The first 10 rows are patterns. Each new row is the sum of 3 different patterns, raised or lowered, with some noise. Before adding, each is slid sideways (what falls off one end comes back at the other) and multiplied by a number that may be negative. Names go in the order of the patterns.
In the rows, zero is written as 128.
Known rows, each followed by the names of its patterns:
[113 128 124 157 145 110 115 136 110 129 157 141 137 137 124 139 144 103
 124 111 164 137 115 124 128 164 139 130 120 173  91 110 157 126]  Pul
[123 146 132 137 114 129 127 143 156 130 109 127 134 117 120 115 124 142
 135 126 121 106 104 139 120 129 117 133 161 109 164 133 126 128]  nof
[130 129 114 146 144 119 160 128 123 128 141 146 112 159 132 115 136 131
 121 124 127 137 151 175 145 118 125 135 135 125 128 108 131 144]  Nis
[123 128 158 142 134 127 116 139  81 115 115 132 131 171 138 120 102 129
 132 117 121 122 122 111 152 137 122 115 139 116 130 117 148 127]  Fotas
[139 127 117 133 124 113 123 124 137 148 115  97 144  81 111 141 148 116
  92 142 129 102 134 137 106 144  81 108 170 156 152 132 148  81]  Bul
[130 126 137 113 129 127 114 132 127 110 101 145 124 118 122 169 110 138
 140 164 129 115  96 137 148 134 151 129 125 169 125 105 141 128]  ponev
[140 158 122 122 135 123 114 126 130 170 175 135 125 117 126 156  81 129
 131 118 121 137 120 132 127 134 131 125 117 126 105 144 101 104]  gabim
[149 132 127 124  81 105  81 127 122 119 128 143 103 158 140 126 127 125
 117 151 122 137 128 124  95 147 128 121 104 122 127 141 100 125]  Dul
[108 127 121 128 106 149 145 158 128 140 108 154 145 142 146  94 124 122
 142 137 125 126 118 132 124 134 124 131 112 131 116 171 147 136]  sutog
[144 131 103 132 138 134 122 132 121 110 124 118 135  86 138 116 118 129
 133 141 106 108 175 133 113 157 111 144 153 130 138 119 143 124]  vas

New rows. What belongs after each?
[ 96 117  86 146 100 113  71 102  74 113 102 109 120 137  90 130  41 115
 147 123 114  90 102  81 104  92  60  92  98 102 116 107 121  79]  Pul Nis sutog
[131 109 114 111 107 135  95  78 129 135 112 145 136 128 111 105 169 138
 115 146 117 126 171 161 142  96 125 114 140 118 104 143 177 136]  Dul sutog vas
[123  76 126 112 136 109  92  96  94 108  94  83 132 145  99 124 125 109
  68 159 103 133  69 121 131 145  89 112 117  85  99 113  92 131]  ponev Dul sutog
[109 157 167 178 141 120 182 145 149 185 158 200 189 158 132 172 132 173
  95 129 154 167 131 161 144 167 171 187 129 146 150 176 161 195]  nof gabim Dul
[152 129 114 156 168 130 145 162 149 159 111  85 173 177 100 122 128 152
 104 135  69 133 134 160 118 115 161 123 157 130 160 147 124 178]  Bul gabim sutog
[104 105 129 166 129 154 137 161 129 139  91 139 114 174  61 110 131 143
 140 137 154 139 110 128 137 172 178 150 101 133 149 168  85 151]  ponev gabim sutog
[169 106 124 139 167 127 137 132 148  72 118 128 113  95 154 161 214 106
 138 133 104 119 146  77 125 158 105 135 133 125 143 139 114 132]  nof ponev Dul
[102 120 127 150 128 103 114 129 101 128 137 139 105 119 104 106 162 121
 139 110 108 107 123 126 111 121 112 133 107 155  95 116  97 142]  Pul ponev sutog
[120  94 123  76 136 105  92 110  96 132  49  78 126 119  84 205 115 121
  91 109 112  87  90 114 127 121 107 128 100 120 127 110 117  55]  Fotas sutog vas
[153 116 109 133 115  95 186 105 102 116 125 114 124 134 115 120  94  99
 181 115 123 127 112 115 140 139 160  99 155 127 161 135  81 123]  Bul ponev vas
[ 82  98  89  36  97 125  94  59 133 109  67  93  95  90 116  90  88  99
 101 112  79 113  79  70  84  93 107  80  74 124  83 110  68  89]  Pul Nis gabim
[133 149 101 109 118 127 154 138 180 124 104 139 112 107 126 112 125 136
 161 156 128 110 129 114 122  92 118 100 136 130 163 120 134 106]  Nis Fotas Dul
[112 144 113  98  90 100  96 114  52  97 117 110 124 103  78 112 102 100
  93 112  78  87 131 130 100  83 115  92 128 113 121 106 119 109]  Pul Fotas vas
[179 127 101 128  53 122 139 105 140 152 128 143 122 143 135 172 118 131
 151 147 137 151 151 144 155 111 149 110 144 149 149 146 130 156]  ponev gabim Dul
[147 105  86 104 130 103 132 102 130 117 103 104 111 118 156 124 158 108
 162 164 116  89 137  79 123  75 126 118 111  87 146 109 121 117]  Fotas gabim Dul
[ 76 121 135 142  93  97 134 125 107 128 123 155 117 192 131  72 115 118
 163  98  96 130 116 103 116 100 150  99  42  81  90  60  94 178]  Bul ponev vas
[147  53 121  86 120  72 147  54  84 117 125  90  99 130 109  97  86 161
 100  83 163 157  78  91  89 155  86 113 147  98  67 137  77 136]  Fotas Bul ponev
[126 100  92 110 123  81  49 116  84  98 114 106 115  99 115  99 121 121
 102 109  75 100 110  96  95 115  93 110 108 125  74  99 118 111]  nof Nis ponev
[149 145 147 160 152 162 118 161 116 135 158 191 128 151 154 194 181 149
 134 203 172 159 141 127 181 114 160 179 161 146 190 185 114 144]  Nis Fotas Dul
[182 116 112 122 111 129 167 123 153 131 141 147 171 119 118  86 113 123
 122 117 100 119 144 124 101 109 173 117 112 135 136 123 126  96]  Pul Nis Dul
[120 158 154 128 125 131 154 194 118 198 162 124 154 138 107 167 108 154
 135 143 133 171 148 148 129 127 158 135 121 145 157 169 174 176]  Fotas Dul vas
[165 127 162 171 142 148 110 121 151 137 110 132 169 149 123 140 137 122
  94 130 164 188 111 137 150 135 172  98 150  85  99 184 169 115]  Fotas gabim vas
[140 135 127 124 144  88  68  84 138 109 129 142 131 113 142 143  89 127
 117 132 163 118 134 131 133 103 159 126 117 118 125 151 141 116]  Fotas Dul vas
[146 145 169 151 144 167 144 145 152 130 136 151 180 138 150 166 148 153
 142 178 119 128 152 149 134 161 155 148 129 154 158 192 161 140]  Nis Fotas gabim
[116  95  94  94  84 120 116  85  88 106  85  76 106 106 112  87  65 114
 120 101  90 105  97  87  72  59 106 103 122  94  83 139  81 109]  Pul Dul sutog
[126 147 107 114 126 119 125 106  98  96 114  88 126 107 118 105 106  34
 104 123 137  92  72 136 132 118  93 152 113 131 139 126 102 101]  Fotas gabim Dul
[115 133 129 143 127 140 138 160  99 172 149 102  72 147 132 142 106 151
 186 120 135  98  87 115 102 154 114 173 125 150 119 181 164 144]  nof gabim Dul
[170  87  90 136 144  77 105 130 134 117 113 104 122 100 122 145 134 140
 129  92 133 107  83 123 126 128 121 118 108 103 135 137 156 137]  Pul Nis gabim
[ 86  87  96 113  99 136 107 133 138 101 100 119  90 105  99  99 139 134
 115 112 135  74  94 103 136 131 137 109 110 132 111 177  73 154]  Pul Fotas gabim
[160 112 138 111  68 122  98 118 103 119 115 112 137 121  93 116 104 102
 124 110  94  89  98 107 122 115  89 110 105 141  63 133 128 120]  Pul Nis gabim
[180 168 172 116 158 159 150 161 181 121 138 185 192 168 158 151 173 158
 137 165 138 169 173 195 211 159 164 142 165  97 175 117 149 153]  nof Fotas Dul
[120 115 137 137 141  85  89 130  86 124 150 121  99 139 116  55 119 115
 115  70 133  90 105 110  88  95  82  87 138 127  93 136  95 180]  Nis ponev vas
[ 93 105 102 157 123 142 131 110  94 184 150 153 112 152 117 117 140 178
  86  94 118 121 139 131 137 131 109 145 159 158 118 123 125 157]  Fotas ponev Dul
[129 167 191 139 155 169 128 177 163 145 113 122 142 135 206 150 142 134
 169 110 147 134 156 117 119 151 193 159 148 133 181 123 143 225]  Pul Bul vas
[144 194 124 153 154 182 175 153 177 106 132 152 168 147 172 117 124 164
 142 173 153 173 102 146 165 189 175 162 125 144 143 157 148 158]  Bul gabim sutog
[105  50 119  43  85 136 158  75  65 100 103  93 105 104  96 128  73  66
 181 142 162 128 154  81 127 116  84 101 123  80 118 104  97 125]  nof Bul Dul
[141 118 123 128 165  95 134 134  82 135  78  87  96 115 132 154 161 115
 124 143 123 107 112 112 123  90 153 132 124 103 176  83 136 113]  Fotas Dul vas
[115  87 107 119 133 109 131 118 153 114 157  91 115  74 128 102 124 100
  93 187 131 127 109 128  42  86 140 140 121  94 117 142 149 108]  Pul Fotas Dul
[ 86 134  62  86 137  45 102 100 104  89 107 109 114  81  84 114 111 115
  75  91 150 117 113 103 131  76 120 134 119  92 114  99 144 136]  nof Bul gabim
[167 145 159 166 195 167 156 165 135 137 147 159 142 150 157 145 147 101
 129 149 134 188 152 123 168 138 142 147 170 144 128 154 173 118]  nof Nis gabim
[157  94 130 163 170 164 162 120 161 184 137 124 146 118 147 186 171 156
 149 146 204 142 161 151 127 167 149 170 147 131 171 156 128 155]  Pul Nis vas
[ 75 103 117 131 106 135 108 116  78  88  66 119 102 106  75  82  97  95
 139  89 113  80  81 112  99 135  86 113 122 139  90 102  82 111]  Pul ponev sutog
[130 127 121  77 114  98 126  79 109 153  97 100 147  86 120 120 127  92
 135 119  99 145 130  78 135 137 116 110 126 108  98  76 168 139]  Nis Dul vas
[175 132 161 167 151 194 101 167 182 193 183 167 180  93 200 170 123 166
 171 139 149 147 151 183 167 142 162 102 147 188 162 166 112 170]  Nis Bul Dul
[107 108  70 150 120  96  71  98 151  87 172 107  83 109  75 130 126 120
 103 117  83 155 165 104 129 126 101 107 115 137 104 118 111 123]  nof Bul Dul
[115 128 111 119 114 136 104 127 103 142 101 139  74  81 103 100 114 122
  91 120  77  97  97 115 146 142  92  76  98  74 129 119 150 110]  nof Fotas sutog
[ 81 100  81 125  92 111 108 130  97  78  73 106  75 121 136  92  80 133
 118  72 119 112  87  88 116  87 120 101  67  62  83  84  70 129]  Nis Bul ponev
[122 140 107  96 119 120  71 109 144 109  78 135 108 124  99  89  81 145
  70 104 165 156 119 109 102  88 128 109  84  88 129  95 124 109]  Pul Bul sutog
[129 118 197 107 167 151 160 149 139 132 138 175 154 190 121 146 160 163
 151 142 161 168 118 154 140 123 166 146 131 164 131 166 114 155]  nof Fotas vas
[147 112 135  83 122 149 124 135 139 113 163 118 117 144 166 117 120 136
 139 135 138 116 146 134  93 110 141 109 167 125 198 115 143 149]  nof ponev Dul
[ 27 103 131 110 106 101  84 101 101  82 108  69  84 146 129 100  81  87
 126  84  72  83  62  71  97  53 138 107  55 133 133 107  99  60]  Pul nof Fotas
[109 122  70  67 154 119  82  76 119  64 128  53  99 144 122 127 133 138
  63 118  77 102  57 113  86 106  86 153 130  84  32 133  73  97]  Fotas Bul sutog
[206 153 166 147 150 174 176 183 139 170 165 172 139 190 156 155 124 133
 169 214 155 147 144 173 154 118  96 174 145 179 124 125 148 131]  ponev sutog vas
[107  70  95 126 133 102  95 107 135 105  70 135 105  80  81 104  94 114
  88  59 104 106 126  60  69 131 100 111  78  90  85  89  38 146]  Pul nof gabim
[ 82 111 125 113 138 100 117 129  88 135 129 117  90 150 132 124  98  93
 123 115 127 114 119 133 133  75 135 126  84 111 140 105 117  97]  Pul nof Nis
[132 147 130 110  89 110  95 123 146 143 103 167 119 147 132 135  92 144
 128 135 153 128 132 158 134 135 128 166 154 122 111 151 132 132]  ponev gabim vas
[122  98 129 143  77  68  67  98 100 117  90  52  90  72  62  92 107  91
  89  97 147  73 104 106 126  53  94 109  68  67  92  93  94  91]  Nis Fotas gabim
[ 60  85 129 108 100  91 128  64 103  76 103 103 103  75  84 100 117 109
  75  76 125  38  81  93 101  57  58 123  75  77 125  87 104 127]  Nis Bul Dul
[ 88 114 125  95 105 101 152 120 104  65  71 123 129 135 107 104 127 103
 124 114  99 102 116 124 122  91  88 102 118 112 145  98 137 149]  Pul nof gabim
[147 133 112 107 151 154 123 145 147 113 139 150 177 122 142 105 101 132
 133 145 134 127 160 174 149 155 127 132 128 148 110 132 110 115]  Nis ponev gabim
[159 140 119 143  87 123 119 186 158 147 168 149 122 160 172 130 125 136
 147 112 162 142 137 107 133 149 150 142 130 125 122 160 120 209]  Nis Fotas sutog
[102 184 161 144 142 125 137 132 143 153 144 161 162 135 142 175 159 122
 166 124 141 128 151 143 184 126 158 155 136 103 171 163 165 175]  Pul Fotas sutog
[109 110 152  75  54 136 107  93 107 117 119 136  71 100 125  69 121  99
  77  97  76 105  99 109  75 125  71 161 109  74 104 116 131 131]  Pul nof Dul
[144 128 125 118 150 141 148 119 104 133 117 131 157 134 159  97 117 115
 116 123 146  99 133 111 138 189 143 146 126 142 103 143 123 124]  Nis Bul sutog
[105 118  56 120  64  85 102  88 155 133  97  82 108 116  97 104 107 134
 100  99 119 115 123 154 145 131 120 128 102 112  76 158  76  45]  Fotas Dul vas
[ 74 151  97 119 124  94  97 123  93  77  88 124  97  96 130  91 109 105
 106  79 108  97 119 118  76 117  87 128  93  66 108  85  72  75]  nof Fotas vas
[121 118 103 111 122 106  91 146  54 109  87 130 118 102  84  97 128  98
  75  80 190  86  94 126 107  59 116 108 136 118  89 119 103  84]  Pul Nis Fotas
[175 111 165 171 144 132 134 199 142 166 215 161 121 162 137 191 156 115
 110 140 160 144 175 141 178 164 122 178 162 143 151 163 153 138]  Nis Bul gabim
[128 129 110 151  82 124  72 135 114 139 115  94  88 139 159 120 162 126
 136 136 124 139 118 134 115 127 121 126 124 142  82 115 130 131]  Nis sutog vas
[119  95 137 135 161 108 122 114 166 151 123 115 148  72 155 136 136  95
  97 121 119 138 128 146 138 148 140 111  82 119  93 138 134  94]  Nis Fotas Dul
